The rows come from 4 hidden closed curves, with some noise, and rows from the same curve form a group. Each curve winds through 8 dimensions. The rows are also pushed far along 5 directions, which tell nothing about the answers.
In the rows, 128 means zero.
Some rows, each with its group after it:
[142 130 114  81  93 179 122  91 119 146 151 174  78 111 114 152  98 158
 152 132] -> K843
[107 107 157 164 142 125 118 140 118 105  86 117 114 143 143 104 135 132
 127  96] -> K60
[125 127 130  88 113 147 139 110 131 140 137 124 100 111 115 149 143 134
 136 149] -> K60
[ 92 166 142  94 109 122 112 134 112 151 116 157 105 109 104 135 122 135
 180 126] -> K60
[110 141 119  96 124  90 114 127 161 108 159 174 161  74 121 151  80  77
 127 147] -> K82
[133 136 148 133 120 152 119 124 110 128  82 121 100 123 103 136 127 144
 122 124] -> K843
[140  47 147 145 141 137 143 120 194 103 128 104 135 133 156 146  92 130
  85 139] -> K843
[132 129 112  98 114 152 144 121 108 152 171 144 173 108 127 130 132 140
 136 138] -> K60
[145 157 135  85 119 126 108 119 137 154 124 146  99 129 114 141  99 135
 161 141] -> K82
[ 96 131 121 139 150 112 128 143 101 133 122 114 131 139 147 140 149 132
 124 126] -> K60
[148  86 144 148 114 179 174 109 139 153 149  95 113 179 145 140 129 178
 100 130] -> K60
[142 126 148 148 127 153 144 118 118 138 112  94 104 148 109 115 128 140
 144 120] -> K60
[126 102  80 120 123 115 136 128 159 105 198 154 124 137 170 145 116 104
  92 121] -> K464
[134 150 173 166 147  81 133 135 144  99 101  91 172 135 144 108 145 107
 101 112] -> K60
[117 120 101 110 139 100 117 127 162 131 117 144 110 121 126 161  77 130
 137 153] -> K60
[138 149 174 154 105  94 101 169 192 108  19 120 124 138  85  93 108 137
 140 124] -> K464
[151 117 141 129 118 146 120 118 145 148 136 134 132 126 109 129 127 152
 145 150] -> K464
[111 168 149  93  91 142 136 118 129 151 112 143 109 120 103 113 123 104
 169 117] -> K464
[120 104  91 109 114 157 145 127 108 129 173 151 123 125 145 128 107 144
 132 115] -> K82
[129 120 159 170 121 152 103 137 125 138  98 137 124 154 137 100 161 147
 138 115] -> K464
[116 218 144 118 123  78 152 126 104 136 131 109 185 109 119 109 155 121
 154 129] -> K60
[128  83 115 114 113 142  99 139 156 105 130 163  86 124 126 118 116 111
 135 110] -> K464
[143  79 114 168 149 138 167 104 139 130 168  95 132 163 156 144 123 177
  97 140] -> K843
[116 105 123 153 150 109 114 141 135  98  96 136 122 148 160 100 141  99
 107 112] -> K82
[125 105 102 107 154  75 136  91 182 104 192 134 140  86 133 186  85 101
 111 160] -> K843
[133 120 122 142 134 145 159 128 106 137 173  82 112 159 155 152 151 148
 100 127] -> K82
[153  94 134 106 105 173 111 110 146 121 125 152  67 124 120 154  95 145
 111 130] -> K843
[112  80 139 137 128 141  84 145 146  97 107 152  68 137 149 122 136  91
 118  97] -> K464
[131  81 116 134 125 148 118 124 168 129 144 130  81 142 137 160  91 137
 127 135] -> K464
[134 112 154 140 138 152 141 122 106 139 143  96 127 139 126 140 137 131
 120 120] -> K60
[127 164 157 134 131 108 138 126 146 140  49  97 161 100  86 109 121 155
 166 167] -> K82
[117 146 120 134 139 116 128 118 128 157 109 132 125 145 125 133 127 140
 149 148] -> K60
[134 106 137 133 101 177  96 125 115 112  94 165  65 137 121 100 134 137
 136  84] -> K843
[135  90 134 167 151 114 118 144 148  93 107 107  97 166 163  96 120 107
 116  98] -> K464
[136  43 126 180 157 131 134 114 161  97 154 102 100 163 162 135 152 121
  77 114] -> K843
[127 129 162 136 100 110  75 142 180  89  98 172  63 146 144 105 141  93
 129  92] -> K82
[156  96 185 124 105 181  99 123 163 137  63 127  72 140  92 128 125 142
 132 135] -> K843
[112 145 112 131 112 120 131 142 127 124 150 154 131 148 157 120 130 105
 112 106] -> K464
[137 112 159 154 139 107 126 135 184 110 103  79  97 147 133 153 108 126
 107 137] -> K60
[126 104 165 164 144 112 137 115 179 128  85  90 146 119  95 140  97 144
 136 147] -> K843
[111 114 136 162 152  96 124 149 133  83 108 113 178 105 161 106 124 122
 117 109] -> K464
[100  90 109 132 146 130 154 107 121 135 153 135 118 146 150 133 141 132
 125 131] -> K843
[125 202  89  75 116 104 115 123  97 151 120 173 153  92  89  97 152  95
 179 144] -> K60
[131 107 146 139 138 115 106 122 152 105 107 148 103 141 151 100 148 122
 132 122] -> K464
[118  65 102 144 124 161 177 118 143 113 179  99 113 131 155 157 113 158
  96 141] -> K82
[107 195 130  73 105  97  98 125 116 126 141 187 124  87 114 114 153  88
 173 129] -> K82
[141 164 141 144 132  94 130 112 158 104  95 112 144 109 135 137  93 139
 118 132] -> K843
[ 96 125 106 129 162 109 134 120  89 113 154 136 144 114 172 128 135 123
 130 121] -> K464
[109 146 122 169 133  58 102 141 158  58 120 166 162 119 178  80 145  78
 105  79] -> K82
[106 125 175 178 106 157 107 157 122 131  51 123  66 176 104  95 170 138
 137 104] -> K82
[134 142 124 127 148 109 134 144 102 125 133 105 173 108 119 122 133 124
 130 135] -> K464
[127 136 174 156 139  89 134 140 190 118  72  90 173 105  96 158  65 136
 115 170] -> K82
[132 123  99 123 130 132 138 117 125 132 157 115 101 134 132 157 123 128
 117 127] -> K82
[119 137 106  85 122 162 117 112 102 183 156 149 106 109  97 158 130 136
 175 162] -> K60
[144 134 103 128 160 107 153 137  89 108 186  83 197 113 167 136 151 112
  85 122] -> K82
[145  89 129 170 144 122 148 111 166 123 140 105 118 162 145 140 114 160
 108 140] -> K843
[114 131 103 126 111 116 145 135 141 111 177 150 152 133 170 124 119 101
 100 105] -> K464
[108 122 138 126 142 145 165  98 107 147 147  96 146 111 139 151 141 152
 133 150] -> K464
[132 101 170 170 124 176 121 141  89 121  65 107  92 172 124  63 207 130
 121  85] -> K60
[140 104 152 124 118 166 132 111 127 122 107 123 104 130 139 127 145 159
 113 125] -> K843
[120 126 128 126 107 150 121 151 105 123 141 147 148 111 116  98 140 113
 140 112] -> K82
[128 149 133 128 123 126 112 108 130 111 114 139 107 110 128 130 128 106
 129 111] -> K843
[136  82  99 131 140 135 147  90 156 130 195 136 100 146 152 162 112 136
 111 142] -> K843
[122 124 123 125 123 133 147 136 139 131 116 113 144 108 111 114 117 137
 150 156] -> K82

New rows. What belongs after each?
[115 154 132 171 153 119 147 133  94 163  86  92 155 165 128 113 159 162
 141 140] -> K60
[119 138 109 108 107 142 130 136 108 137 138 156 128 119 122 112 109 143
 158 117] -> K82
[125 149 111 146 140 124 143 108  92 111 148 117 146 122 162 124 151 117
 104 104] -> K843
[111  81 121 139 133 145 134 134 124 118 132 144 122 162 174  87 158 102
 112 101] -> K843
[119 148 148 144 139 114 125 142 124 133 117  88 131 127 120 140 133 129
 142 131] -> K60
[102 142 151 132 147  79 118 131 135 109 129 143 177 107 154 131 120 112
 121 118] -> K60
[113 125 137 133 128 142 139 122 115 126  88 118 114 133 144 114 139 145
 131 112] -> K843
[113 125  86 106 147 140 141 116  87 159 189 127 150 110 139 156 146 127
 138 153] -> K60
[130  94 153 143 121 144  95 145 159 120 109 120  60 156 130 131 129 113
 131 110] -> K60
[133  97 146 197 153 140 151 142 107 114 124  65 111 202 180 100 206 125
  74  93] -> K60
[129 119 157 119 116 142 114 130 142 138  97 142 137 120 106 104 129 116
 150 126] -> K843
[141 139 107 127 138 131 122 148  67 114 158 117 141 143 162 102 176 116
 111  80] -> K82
[141 191 183 121 122 102 105 133 146 133  45 109 157  88  67 122 117 118
 153 148] -> K843
[130 171 119 131 128  73 103 121 151  75 122 160 145  99 162 106 114  85
 119  99] -> K843
[116 139 121 119 122 112 124 138 129 114 159 137 160  98 144 121 118 120
 146 118] -> K60
[128 104 103  81 125 146 126 115 132 135 178 137 120 102 125 152 114  96
 134 131] -> K843
[120 133 117  69  97 169 147 119 118 177 139 137  89 122  75 185 108 159
 138 166] -> K464
[ 97 131 110 152 148 108 133 135  89  86 114 127 142 124 173  96 160  98
 103  80] -> K843
[124 108 120  96 136 114 147 109 156 121 166 132 173  85 135 153  90 108
 118 151] -> K843
[123 132 126 187 142 117 137 168  99 110  85 105 173 157 152  50 162 131
 132  97] -> K82
[154  95 132 149 121 140 104 134 178 116  58 132  77 162 119  95 136 122
 122 129] -> K60
[119  96 136 151 146 126 161 114 127 135 132 106 162 136 142 117 146 158
 126 137] -> K843
[101 222 166 124 146  87 136 125 103 178  48  91 171  88  62 156  88 184
 200 183] -> K464
[124 130 147 126 122 166 134 124  74 139 104 121 111 135 110  94 187 131
 140 109] -> K60
[127 139 101  83 123  94 131  99 186 109 164 148 135  79 140 170  45 104
 133 145] -> K843
[106 113 150 140 148 115 136 123 119 124 143 125 158 128 158 141 128 134
 110 121] -> K60
[ 96 118  67 139 152  94 102 143  90  96 178 188 141 151 206  82 178  67
 113  78] -> K60
[156 110 122 112 128 170 116 124 122 161 105 117  72 161 114 123 128 139
 152 134] -> K82
[119 169 126  96 141 122 164 130  92 182 114  81 158 128 101 142 148 158
 153 171] -> K843
[161 103 143 141 109 178 117 148 135 148  98 116  86 182 122  98 141 152
 137 116] -> K843
[153  97 119 130 130 116 120 119 193 110 166 125  96 144 157 167  78 111
  96 132] -> K82
[151 127 119 152 143 105 135 157 135 104 129  99 165 151 166  97 135 125
 105 112] -> K843
[149  98 140 110 137  95 115 123 191  81 162 127 135 102 164 169  84 106
  82 137] -> K82
[135 134 165 160 133 137 140 160 109 137  58  72 166 150 125  74 172 154
 139 113] -> K843
[128 174 147  95 118 117  83 141 110 146  97 169 128 100  79 118 149 120
 167 145] -> K464
[144 104 131 101 130 146 130 130 127 142 146 118 124 132 123 130 154 138
 131 144] -> K843
[135 102 137 106 110  90  87 132 239  87 104 154  67 115 119 155  77  82
 118 137] -> K464
[121  68 136 164 146 151 159 136 124 135 142  98 153 164 169 150 117 173
  84 122] -> K60
[129 142 136 126 122 149 153 119  86 161 162 132 166 152 138 117 168 135
 119 118] -> K60
[123 141 183 170 121 130 137 165 152 142  35  76 127 145  81 106 121 159
 154 161] -> K82
[139 115 168 166 144 117 133 143 142 117  92  89 186 129 136 116 144 142
 100 131] -> K60
[125 109 133 147 132 119 107 161 135 104  86 120 110 137 121 109 139 122
 121 110] -> K464
[125 123 131 125 112 201 142 131  61 176  97 108 106 143  88 112 146 168
 162 110] -> K843
[123 103  94  78 135 105 139  90 174 108 220 153  96 116 178 185 107  87
  92 145] -> K60
[152  94 123 104 126 160 111 111 148 139 123 130  95 118 100 155 109 115
 125 141] -> K82
[123 123 133 138 145 109 132 137 141 119 143  91 123 131 141 154 121 121
 117 132] -> K60
[138  70 139 143 143 172 166  95 136 145 162  86 112 151 151 164 153 165
  92 158] -> K464
[127 122 125 112 123 116 141 122 160 117 154 124 154  95 139 147  94 141
 132 144] -> K60
[120 110 132 145 153 145 180 111 106 151 110  65 137 139 128 184 101 203
  98 153] -> K82
[138 141 155 112 121 172 143 113  91 165 112 101 138 115  94 141 149 152
 135 148] -> K843
[139 116 154 147 109 131  85 157 159 100  48 141  96 139 116  81 111 120
 145  88] -> K843
[122 125 120  92 119 150 140 132 109 147 129 127 132 130 139 108 144 132
 149 126] -> K843
[111 137 147 182 159  88 141 152 118  97  90  80 210 106 150 101 134 142
 120 115] -> K464
[108 122 120 103 116 157 144 117 107 147 139 141  83 145 133 125 111 123
 147 114] -> K464
[128 130 149 138 131 144 132 137 118 141  77 102 128 132  97 134 113 133
 125 135] -> K843
[132 158  74  68 110 124 113 131  98 134 205 185 137 115 150 106 141  78
 151 111] -> K843
[129 125 126  91 117 149 130 135 111 143 130 132 140 117 127 106 145 128
 151 125] -> K843
[131  93 141 154 139 122 135 141 174 112 100  79 103 146 129 154 116 136
  92 141] -> K464
[110  98 128 147 150 113 103 131 149 102 121 143 101 134 167 139 103 121
 119 122] -> K464
[134 126 137 122 135 120 121 117 141 129 106 133 123 134 144 119 127 134
 135 136] -> K82
[126 184 127 117 122  87 114 115 137 145 127 159 139 114  96 115 124 120
 176 143] -> K843
[127 153 139 109 112 112  89 118 145 116 112 187 143  90 113 101 133  87
 152 119] -> K82
[155 153 158 149 116 138 115 128 140 129  77 119 110 149 121 115 126 140
 122 127] -> K843
